There are 3 nested groupings, the coarsest first. Each group lies inside one group of the grouping before and may be the whole of it. The rows also spread widely along 8 directions, which tell nothing about the answers.
Known rows, each followed by its group in each grouping:
[ -1   9   5   7   4   4  10   3   3  -7   0  11   3   0   8   5  -3   2
   6  -6  -3   5 -10  -7   7  -4   5   3  -6  -7   0  -2   3  -7]	z169 foneg Zudam
[ -6  27  25  -5  -6  -3  -9 -10  15  12   7   7 -27  -6 -21   4 -10  -1
  16   6  11  16  -2  18  13  -4  13  -7  -2   6   5  13 -17  -2]	z665 ker bemuz
[ -2  -3   4  14   5   3   1  -9   1  -2   2  -5  12  -8  -4   0  -8   0
   0 -12  -6   7 -10   4  -7  -1   3  -8  -1  -1  -1  -3  -3  19]	z665 lat tubiz
[ -4   6  16  -3 -10 -11  -1 -14  -6  12  -2   3 -18   2 -23   3  -7  12
  -3  -3  10  10  -2  11  -1  -8   9 -12  -2  -1  -6  -3  -8   5]	z665 lat Feb
[ -5   4   5   8   1   4   9  -9   1   5   4  -3   6   1  -4   2   1  -2
   1 -16   2   4  -3   4  -4  -4   3   3  -2  -5  -1  -9 -13   8]	z665 ker dubip
[  2   4  -2  17  -2  10  18  -3   1  -3  -3  -5  14  -4   9  -1  -8   6
  -4 -15 -12   3 -17 -10  -7   7  -1  -3   1 -15   2   0  -7  14]	z169 Vipe baluz
[ -2  22   5   1 -15  17  23   3  -6   5   4  -5  -8   5   7  -2  -9   1
  -1   5 -10   3 -11   5   1   3   9  -9   7 -12   7  13 -15   9]	z169 foneg zel
[  1  12   8  -2   2   8  -2  -6   4  -3   2   8  -3 -10  -8   5  -8  -3
   9  -1   0   5 -10   5   1  -3   7  -7  -3   2  -3   6 -10   7]	z665 Lebi saf
[  4  -2  -1  30   9  -1  10   4  11 -17   1   5  17  -1  23   3  -4   0
   3 -23 -12  13 -17 -20  10   5   1   6  -5 -21   1  -9   8 -14]	z169 lub Zadu
[ -2   3   7  16  -6  -7  13  -1  -3   0  -1  -6  -8  12   4  -2  -2  12
  -6  -9  -6  15 -10  -3   6   7   5  -2   0 -21  -3  -6  -3  -5]	z665 ker gef
[  2 -11  -7  14  13   8  10   1  -8 -15  -5  -2  23  -4  12  -2  -8   3
  -6  -8 -18   0 -18  -9  -9   3  -1  -4  -2  -6  -4  -8  10  21]	z169 Vipe gil
[ -3  12   7  -4   2  10   1  -3  -3  -3   1   3  -4  -6  -7   3 -11  -2
   6   6  -4   5  -7  10  -1  -2  10 -10  -1   3  -3   8  -4  14]	z665 lat Natof
[ -2   7   6 -12  -7   4   9 -15 -10  13 -12   5  -4  -1 -20   4  -5  14
  -4  -2   6  -1  -5   3 -12  -2   1  -8  -1  -1  -9   1  -9  22]	z665 lat Natof
[ -5  16  22   2  -5 -14   3  -4   9  11  -6  10 -23   2 -15   3  -7  17
   7   1  10  16  -9  -2   9   1   7   1  -6  -7   2   3  -2  -8]	z169 Vipe baluz
[ -3  11   9   7  -1   5   0 -13  12   6   7   7   3  -8  -7   7  -1  -7
   9 -20   9   5  -2   4   2  -8   4   1  -5  -2   0  -4 -18  -1]	z665 ker dubip
[ -3  10   8   7   5   1  12   0   4   0  -4   3   0   3   3   1  -4   5
   5  -3  -3  10 -11  -6   5   3   3   6  -3  -8   2  -2   1   2]	z169 lub Zadu
[ -3  -5  14  18  -9 -21   0  -6  -8   3   4  -8 -14  12  -6  -3  -7  13
 -11  -8  -1  17  -6   6   9   1   9 -14  -1 -16  -5 -10   0  -4]	z665 ker dubip
[-6  7 10  2 -3 -1  7 -4 -7  4  2 -8 -9  4 -9 -2 -6  4 -2  1 -3  9 -4 12
 -2 -3 10 -9  1 -1 -2 -1 -5 11]	z665 lat Feb
[  0  -1  14   9   0 -10  -1  -5  -5   0  -5   1  -3   0  -8  -2 -13  12
  -5   3  -5  11 -14   3   2   1   5 -14  -2  -2  -2   0  10  13]	z169 foneg Zudam
[  1   1  10   2   1  -7  -7  -8  -5  -3  -2   9  -7  -2  -9   3  -9   7
  -2   2   0   8  -9   4   4  -1   6 -12  -5  -3  -9  -2   4   5]	z665 ker dubip
[  1   1   3   6   1   5  -2  -5  -6  -7   5  -1   3  -5  -2   1 -12  -4
  -2  -1  -9   4 -10  10   0  -1   6 -16   0  -1  -5   0  -3  15]	z665 ker bemuz
[ -3  -8   4   3   0  -8   5  -5 -17  -1   2   0   0   9  -4   1  -1   4
  -9  -8   2   2   0   5  -2  -9   6  -6  -5  -5 -11 -19   1   4]	z665 ker dubip
[  0   5  12  15  -4  -4   2  -7   5   2   3   3   1  -3  -2   2 -11   3
   1 -12  -1  10 -11   0   5  -3   5  -9  -3  -7   2  -1  -2   2]	z169 foneg zel
[ -2   7  -2  -3  -7  14  15  -5 -12   1   0  -2   3   1  -1   3  -4   0
  -3  -7  -4  -3  -4   4  -9  -4   6  -8   2  -6  -5   0 -13  14]	z665 lat Natof
[  1   2   5   3  -8  -1   0 -12  -4   1   0   8  -3  -4 -10   6  -8   5
  -3 -12   3   4  -5   2  -2  -7   6 -13  -3  -6  -7  -3  -7   3]	z665 lat Feb
[ -1   8  15   9   4  -2  -6   3   4  -7   7   0  -9  -6   0  -2 -17  -3
   6   7  -8  14 -13  11  10  -1  13 -15  -1   3   5   7   2   7]	z169 Vipe gil

New rows. What belongs after each?
[ -4   7   0  -1   8  18  18  -5  -1   3  -7  -3  17  -4  -1   0  -3   2
   2  -5  -6  -4 -12  -1 -15   1  -2   5   0   2   2   0  -8  31]	z169 Vipe gil
[ -5  14  14   4   1   2   5   3   3   1   3  -2 -12   0  -2  -2 -11   2
   7   6  -5  12 -11   8   7   1  11  -6   1  -1   6   7  -4   6]	z169 Vipe gil
[  0   0   4   6   5   3   5  -4  -2  -3  -1   5   8  -6  -1   2  -8   2
   1  -8  -2   2 -11  -2  -5  -4   2  -4  -5  -1  -2  -6   1  12]	z169 Vipe baluz
[-3 11  9 18  0  4  8  3  7 -4 11 -4  2  0 10  0 -9 -7  6 -8 -8 10 -9  4
  8 -2  9 -4 -1 -7  8  1 -4 -1]	z169 foneg zel
[  0   3  12   9  -8  -8   2   0 -10  -2   6   1 -10   5   1  -1 -14   5
  -6   2  -5   9  -9   6   8  -4  12 -18  -1  -7  -1  -2   4   0]	z169 foneg zel
[ -7   5   4  -9  14   4   8   7  -8  -6  -2  10   0   2   1   3  -2  -1
   7   7   0   1  -4   3   0 -10   9   6  -8  10  -4  -8   8   5]	z169 Vipe gil
[ -4   8  16  -1  -1  -3   2  -4  -5   5   3  -2 -10   1  -9  -2 -11   2
   2   6   2  10  -6  12   5  -5  10  -9   0   4   2  -1  -1  12]	z169 lub Zadu
[  0   6   5  -4   8   3  -5 -10   4  -3  -3  18   3  -9  -9  10  -4   0
   8  -6   4   1  -7  -1   1  -5   2   0  -9   4  -9  -2  -1   4]	z665 ker bemuz
[ -4   5  15  10  -3 -10   6  -1  -3   3   3  -2  -8   7  -3  -1  -9   7
  -1  -1  -1  12  -7   4   6  -3   9  -7  -3  -5   1  -4   4   1]	z169 foneg zel
[ -4   7   6   4   0  -4   9  -2  -2   0  -7   8  -7   5  -3   4  -1  13
   2  -4   0  10  -7  -7   2   1   5   2  -5 -11  -6  -4   2  -6]	z665 lat tubiz
[ -4   0   6  -9  -5  -7   8  -7 -19   6  -8   4 -11   9 -16   1  -3  16
  -9   3   4   4  -2   4  -6  -6   6  -8  -3  -3 -12  -9   2   9]	z665 lat Feb
[ -1   7  13   0  -5  -6  -1  -8  -5   5  -2   5 -14   2 -12   2  -7   8
  -2   3   2   9  -7   7   4  -1   7 -10  -3  -5  -6   0  -4   4]	z665 ker dubip
[  2  13  13  -2  -2   6  -8 -14   8   3   1  17   0 -16 -12   9 -13  -4
  10  -4   7   2  -9   6   1  -9   5 -11  -6   8   0   7  -7  11]	z169 foneg zel
[ -9  26   8 -10  -6  18  22  -3  -1  14  -4  -6 -10   3  -9  -1  -1   5
   7   7  -1   4  -5   8  -7   4   7   3   4  -2   4  12 -20  18]	z665 lat tubiz
[ -1   7   6   2  -8   5   6  -3  -7  -1  12   3  -3  -1   3   2  -9  -9
   1  -8   2   2  -2   8   5 -13  11 -11   0  -3   0  -5 -11   0]	z169 lub Zadu
[ -8   8  16   3  -3  -4  10 -12   7  17  -4   0  -3   1 -16   1  -1   9
   4 -15  12   7  -4   2  -4  -5   2   5  -4  -1   4  -6 -15  10]	z169 Vipe gil
[ -1   6  20  -1  -2 -18 -13  -1  -1  -3   3  17 -25  -2 -11   4 -14   7
   5   7   8  14  -7   7  15 -10  14 -14  -9   2  -4  -1   9 -13]	z169 Vipe baluz
[-3  8  8  7  1  2  9 -2  1  0  3  2  1  1  3  1 -5 -1  4 -9  0  7 -7 -1
  4 -5  6  1 -3 -5  2 -5 -4  1]	z169 lub Zadu
[ -2   6  11  20   0  -3   3   2   7  -5   9  -5  -2  -3   6  -2 -12  -1
   3  -9  -7  13 -12   3   7   0   9  -7  -1  -8   6   0  -3  -1]	z169 Vipe baluz
[-5  7 10  2  4 -4  2 -6  3  3  2  6 -4  1 -9  4 -1  1  5 -7  6  7 -2  4
  4 -5  5  3 -6  0 -4 -7 -5 -1]	z665 ker bemuz
[  2  11   2   1  -2   7   0   4  -5 -13   3  12  -9  -3   6   7 -11  -2
   4   3  -8   6  -9   0   9  -3  12 -13  -2  -8  -6   6   1  -8]	z665 lat Natof
[  0  12   8   1  -3   4   2  -6   3   1   2   6  -6  -3  -5   5  -7   1
   4  -3  -1   6  -8   4   4   0   5  -6  -2  -5  -3   4 -10   3]	z665 ker bemuz
[  2   5  11   8 -10  -2   3 -11  -1   4   2   2  -3  -4  -5   1 -12   4
  -3  -8   1   8 -10   2   3  -3   5 -14   1  -8   0   0  -8   8]	z169 lub Zadu
[  0   1   9   6  -3   3   1  -9  -5   1   7  -3   6  -7  -6  -1 -13  -4
  -2  -6  -2   2  -8  12  -3  -9   7 -17   0   4   2  -1  -6  20]	z169 foneg Zudam
[ -8  26  25  -5  -9   2  -4 -17  16  21   6   2 -20  -7 -25   4  -6  -3
  14  -3  16  10   0  19   4  -5   9  -4  -1   6   7  11 -27   8]	z665 ker dubip
[  4  11  -4  10   4  22   9   5   2 -16   8   5  15 -10  18   3 -10 -13
   6  -4 -16   0 -15  -1   2  -2   6  -8   0  -4   4   7  -3   8]	z169 foneg Zudam
[  3  -4   4  22   0   4   1  -5  -2  -8  11 -12  12  -6   8  -5 -17  -8
  -4 -10 -14   9 -14   7   1   0   6 -19   4  -5   4  -2  -2  19]	z169 lub Zadu
[ 1  7  7  5 -1  0  1 -9  4 -1 -3 10 -4 -1 -4  6 -4  6  4 -9  2  9 -9 -3
  4  0  3 -2 -4 -9 -6 -1 -5 -2]	z665 ker gef
[  3   4  -6  10  11  19  -1  -4   5 -17   4   8  20 -17   9   8  -9 -12
   9 -11 -11   0 -13  -2  -4  -3   4  -5  -3   0  -2   4  -3  12]	z665 lat tubiz
[ -3  16  10   2  -5   7  14 -14  13  15  -9   7   1  -6 -11   5  -2  10
   6 -16   7   4 -11  -8  -6   1  -2   6  -2  -8   4   4 -19  10]	z169 Vipe gil
[-3 12 10  0 -2  4  6 -2 -2  1  2  8 -3 -1 -2  4 -8  0  4 -1  1  4 -7  3
  3 -6  7 -5 -4 -1  0  1 -2  3]	z169 foneg zel
[ -4  -4   8   5   4   0   1  -3 -10  -2   8  -7   7  -2  -5  -4 -12  -5
  -3   0  -5   3  -6  15  -3 -10   9 -14  -1   9   1  -7   2  22]	z169 foneg Zudam
[ -5  15  20  19  -1  -8   7  -2  15   7   2  -6  -8   2  -3  -3  -8   8
   8  -5  -3  20 -12   1  10   6   7   0   0  -9  11   5  -4   0]	z169 foneg Zudam
[  2  15   9  -8  -6   3   3   1  -5  -4  -3  17 -18  -2  -2   5 -12   9
   3  11  -2   5 -13   0   9  -3  10 -12  -2  -5  -3  10  -1  -3]	z169 Vipe gil
[  7  -5  -8   5 -11  17   7  -8 -17  -9  14   2  16  -8  10   3 -14 -16
  -9 -18  -6  -9  -5   6  -5 -16   7 -24   3  -6  -4  -8 -15  14]	z169 lub Zadu
[ -4   2  -2  -7  12   8  15   5 -11  -6  -7   9   7   4   4   2   0   4
   2   3  -4  -3  -8  -5  -5  -6   3   8  -6   2  -6  -9   7   9]	z169 Vipe gil
[ -4  11  12   3  -7   2   4  -2  -2   3  12   2  -6   0  -1   2  -9  -7
   3  -4   3   5  -3  12   5 -12  12 -10  -1   1   4  -1  -9   1]	z169 foneg zel
[ -5   0   5  -5   4   3   7  -4  -9   2   1   4   4   0  -6   1  -5  -1
   0  -5   3  -1  -3   6  -6 -12   6  -3  -4   6  -3 -10  -3  14]	z169 Vipe gil
[ -6  16   5   6   1  13  15  -6   7   5  -4  -3   3  -3  -3   2  -2   4
   7  -6  -4   6  -9  -1  -6   5   2   4   1  -7   3   7 -13  13]	z665 lat tubiz
[  0  17  10  -2  -6   9   1 -12   4   5  -1   7  -9  -6 -10   4  -9   2
   5  -1   2   6 -10   7   2   2   5  -9   0  -4  -1  11 -15  10]	z665 ker gef
[ -6  15   7   4   1  10   7  -4   4   2   4  -2  -1  -4  -4   2  -5  -4
   9  -4  -2   8  -5   8  -2  -2   8  -2   0   0   3   5 -12  10]	z665 lat tubiz
[  0  -2   6  17  -2  -9   7  -2  -5  -4  -1  -7  -3   8   2  -2  -7  12
  -8  -6 -11  14 -13  -2   5   9   4  -9   1 -17  -4  -4   3   3]	z665 ker bemuz
[  0 -11   8  16   3 -10  -4  -6  -5  -5   9  -1   8  -2   1   0 -11  -5
  -4 -16   0   8  -5   5   4 -11   7 -12  -4  -1  -2 -16   4   4]	z169 lub Zadu
[ -1   8   7   6   1   1  -2  -5   5  -5   3   9  -3  -6  -3   7  -7  -1
   7 -10   1   8  -6   0   4  -5   9  -7  -4  -5  -3   1  -4  -4]	z665 lat Natof
[-4 -1  6  6  4 -1  6 -5 -9  1  0 -8  3  5 -4 -3 -5  3 -5 -1 -6  6 -7  8
 -3  1  4 -5 -1 -3 -4 -8 -1 17]	z665 ker dubip
[ -1  19   0   5   8  18  16   9   5 -10   0   3   4  -1  16   1  -6  -4
  10   5 -13   7 -15  -7   6   6   5   6   0  -8   4   8   1   4]	z169 lub Zadu
[ -7  -2  16  20 -12 -14  11  -1 -10   8  13 -20  -7  15   0  -9  -9   3
 -11 -10  -3  13  -3  13   5  -6  12 -14   3 -10   5 -12  -5   3]	z169 foneg zel
[  0  -3   8  15  -1  -8   2  -6   0  -4   7   5   3   0   3   3  -7  -2
  -1 -18   2   9  -6  -3   7  -9   6  -6  -4  -8  -1 -13   0  -7]	z169 lub Zadu
[ -2   6  14  14  -6  -4  11  -7   4   9  -5  -9  -4   1  -7  -5 -10  15
  -3  -7  -5  13 -16  -1  -2   8   2  -7   3 -12   5   4  -8  15]	z169 Vipe gil
[  3   2   5   3  -1   4   1  -4  -7  -5   0   3   1  -8  -2   0 -16   3
  -3   3  -7   3 -14   4  -3  -1   6 -17   0  -1  -2   3   1  19]	z169 Vipe baluz
[  9   3  -9   6  -9  19   9  -3 -11 -13   3  12  15  -8  15   7 -13  -4
  -6 -10 -13  -7 -15  -7  -2  -5   3 -19   0 -12  -5   3  -4   8]	z169 foneg zel
[ -4  -4   6  14   2  -3  12 -14   2  10  -3  -1  19   1  -6   2   0   5
  -2 -25   6   2  -6  -6 -10  -6  -4   5  -6  -4  -1 -16  -4  13]	z169 foneg zel
[ -9  11  13  -9  -7  -4  15 -11  -9  20  -8  -2 -14  12 -20   0   3  16
  -4   0  10   5  -1   6  -5   0   2   4  -2  -6  -6  -5 -12  11]	z665 ker dubip
[ -2   3  13  14  -3  -8   3  -7   3   4   3   2   1   0  -4   2  -8   4
   0 -12   2   9  -8   1   3  -5   6  -6  -4  -4   1  -6  -1   2]	z169 foneg zel
[  2   8   9   6   4   1   2  -6   5  -2  -6  10   1  -6  -2   4  -9   6
   6  -1  -2   9 -14  -6   5   2   3  -2  -5  -5  -1   2   4   5]	z169 lub Zadu
[  3   4   4   2  -7   2   4  -1  -8  -5   3   9  -6  -3   2   3 -12   3
  -3  -2  -2   3 -10  -1   3  -6   8 -14  -2  -7  -4  -1  -2   0]	z169 Vipe baluz
[  1   6  10  10  -4   0  -2  -6   2  -2   5   6   1  -7  -1   3 -14  -3
   2  -6  -2   7 -11   4   4  -6   7 -14  -3  -1   1   2  -1   6]	z169 foneg zel
[ -2  20  14   4  -6   4   8  -4   8   6   0   7  -8  -2  -3   4  -8   4
   8  -1   1   9 -11   1   6   1   6  -3  -2  -6   6   9  -8   1]	z169 foneg zel
[ -4  10   7 -13 -12  12   5 -15 -15  12   5  -5  -7  -1 -16  -1  -8  -4
  -4   1   5  -3   0  23 -10  -9   8 -17   5   6  -4   2 -23  28]	z665 ker gef
[  0  14   8   5  -2   6   9  -2   3   1  -5   6  -2  -1   1   3 -10   7
   3   2  -6   7 -15  -3   2   5   4  -4  -2  -8   2   8   0   8]	z169 foneg zel
[ -8   5   9   8  -5  -4  15   2  -7   4  10  -4  -3  12   4  -1  -2  -2
  -2 -10   2   5   0   5   4 -11  10  -1  -2  -6   2 -13  -4  -6]	z169 foneg zel
[  0   6   5  -9 -12   3  14 -10 -14  11  -8   6  -5   1 -12   2  -7  15
  -8  -2   4  -4  -9  -1 -10  -4   1 -10   0  -6  -6  -1 -10  17]	z169 Vipe baluz
[  2   1  -3   5   4  13   5  -8  -4  -5  -1   1  14  -7   1   3  -6  -3
  -2  -7  -9  -1 -11   1  -7   1   1  -6  -1  -4  -5  -1  -6  20]	z665 ker dubip
[ -6  15  16  12   0  -3  12   6   3   2   4 -10 -11   8   2  -6  -9   6
   4   8 -10  17 -12   6   9   5  11  -4   2  -7   9   6   0   4]	z169 foneg Zudam
[ -1  -4   7  14   4  -5   4  -4   1  -3  -1   2   6  -2   1   0  -7   5
  -1 -14  -3   8 -12  -4   0  -3   4  -4  -4  -7  -1  -8   1   5]	z169 Vipe gil
[  1   8   5  10   1   4  -2  -4   6  -8   5   8  -1  -8   0   6  -8  -3
   6 -10  -3   9  -8   1   5  -4  10  -8  -3  -5  -2   2  -5  -4]	z665 lat Feb
[ -5   8  16   8  -1  -7   8  -9   7  11  -1   3  -4   3  -8   2  -2   6
   5 -13  10  11  -4  -1   4  -4   3   5  -4  -5   2  -8  -6  -1]	z169 lub Zadu
[  2 -10   6  27   6 -14  -7  -2   3 -14   7   3   4   2   8   3  -7   0
  -1 -20  -6  16  -9  -4  11  -2   7  -7  -6 -13  -6 -14   9 -13]	z665 ker gef
[ -6  13   4 -13 -15   8  18  -9 -15  13   0   1 -11   8 -13   4   1   6
  -5  -6   8  -3   4   8  -9 -11   8  -6   2  -6  -6  -4 -20   7]	z665 lat Feb
[ -1   9   3  17   1   8  11   6   5 -10  12   1   6   0  16   2  -6  -9
   6 -12  -9   6  -9  -2   9  -6   9  -2  -2 -10   5  -2  -4  -9]	z169 foneg Zudam
[  4  12   2  -7   4   7   1   6  -1 -15  -4  29  -8  -6   8  10  -8   3
   9   7  -3   2 -13  -9  11  -6   9  -4  -8  -4  -6   6   7 -13]	z169 Vipe gil
[ -1  22   8  -4 -16  15   7 -10  -1   8   3   0 -13  -7 -10   2 -12   1
   3   2  -1   4  -8  11  -2  -1  10 -17   6  -5   2  17 -23  15]	z665 lat tubiz
[ -2  14  16  -4 -11   0   2 -10  -2  11   2   7 -11  -3 -13   3 -12   3
   2   0   7   4  -5   9   2  -8   8 -13  -2   2   1   5  -9   9]	z169 foneg zel
[ -6   5  -2  -1   2  12  21   0 -12   2  -5  -9   7   6   0  -1   0   4
  -3  -3  -8   0  -5   1 -11   1   3   2   2  -6  -4  -4  -6  18]	z665 lat Natof
[ -5   2   8  11  -5  -3  13   1  -4   1   6  -4  -3   7   4  -2  -5   2
  -3 -11  -2   7  -5   2   4  -7   9  -4   0 -10   2  -9  -7  -2]	z169 Vipe gil
[ -2   3   9   9  -2   1  -3  -8  -1  -1   8  -3  -1  -7  -7   1 -11  -4
   2  -7  -2   8  -5  12  -1  -6  10 -15   0   2   0   0  -8  12]	z665 lat tubiz
[  3   1  -7 -11  -7  15   5 -14 -15  -2   0  16   8  -5  -4   9  -3  -3
  -5 -13   5 -11  -2   2  -9 -13   2 -10  -3  -2 -14  -8 -13  11]	z665 ker gef
[ -7   2   7  10   9  -7  11   5  -5  -3  -2  -5  -4  13   3  -3   1   8
  -1   2  -7  13  -7   0   5   4   6   6  -4  -9  -4 -10   8  -2]	z665 ker dubip
[  3  -5  12  12  -1 -14  -5  -7  -6  -3  -5   7  -1  -1  -6   1 -14  13
  -7  -1  -4  10 -15  -2   4   0   4 -16  -5  -6  -5  -4  14   7]	z169 foneg zel
[  6  12  -2   4  -8   9   9  -1  -5 -10  -3  13  -8   2  10   7  -6   7
  -2  -3  -9   5 -14  -8   8   5   5  -9  -1 -21  -8   6  -5  -9]	z665 ker gef
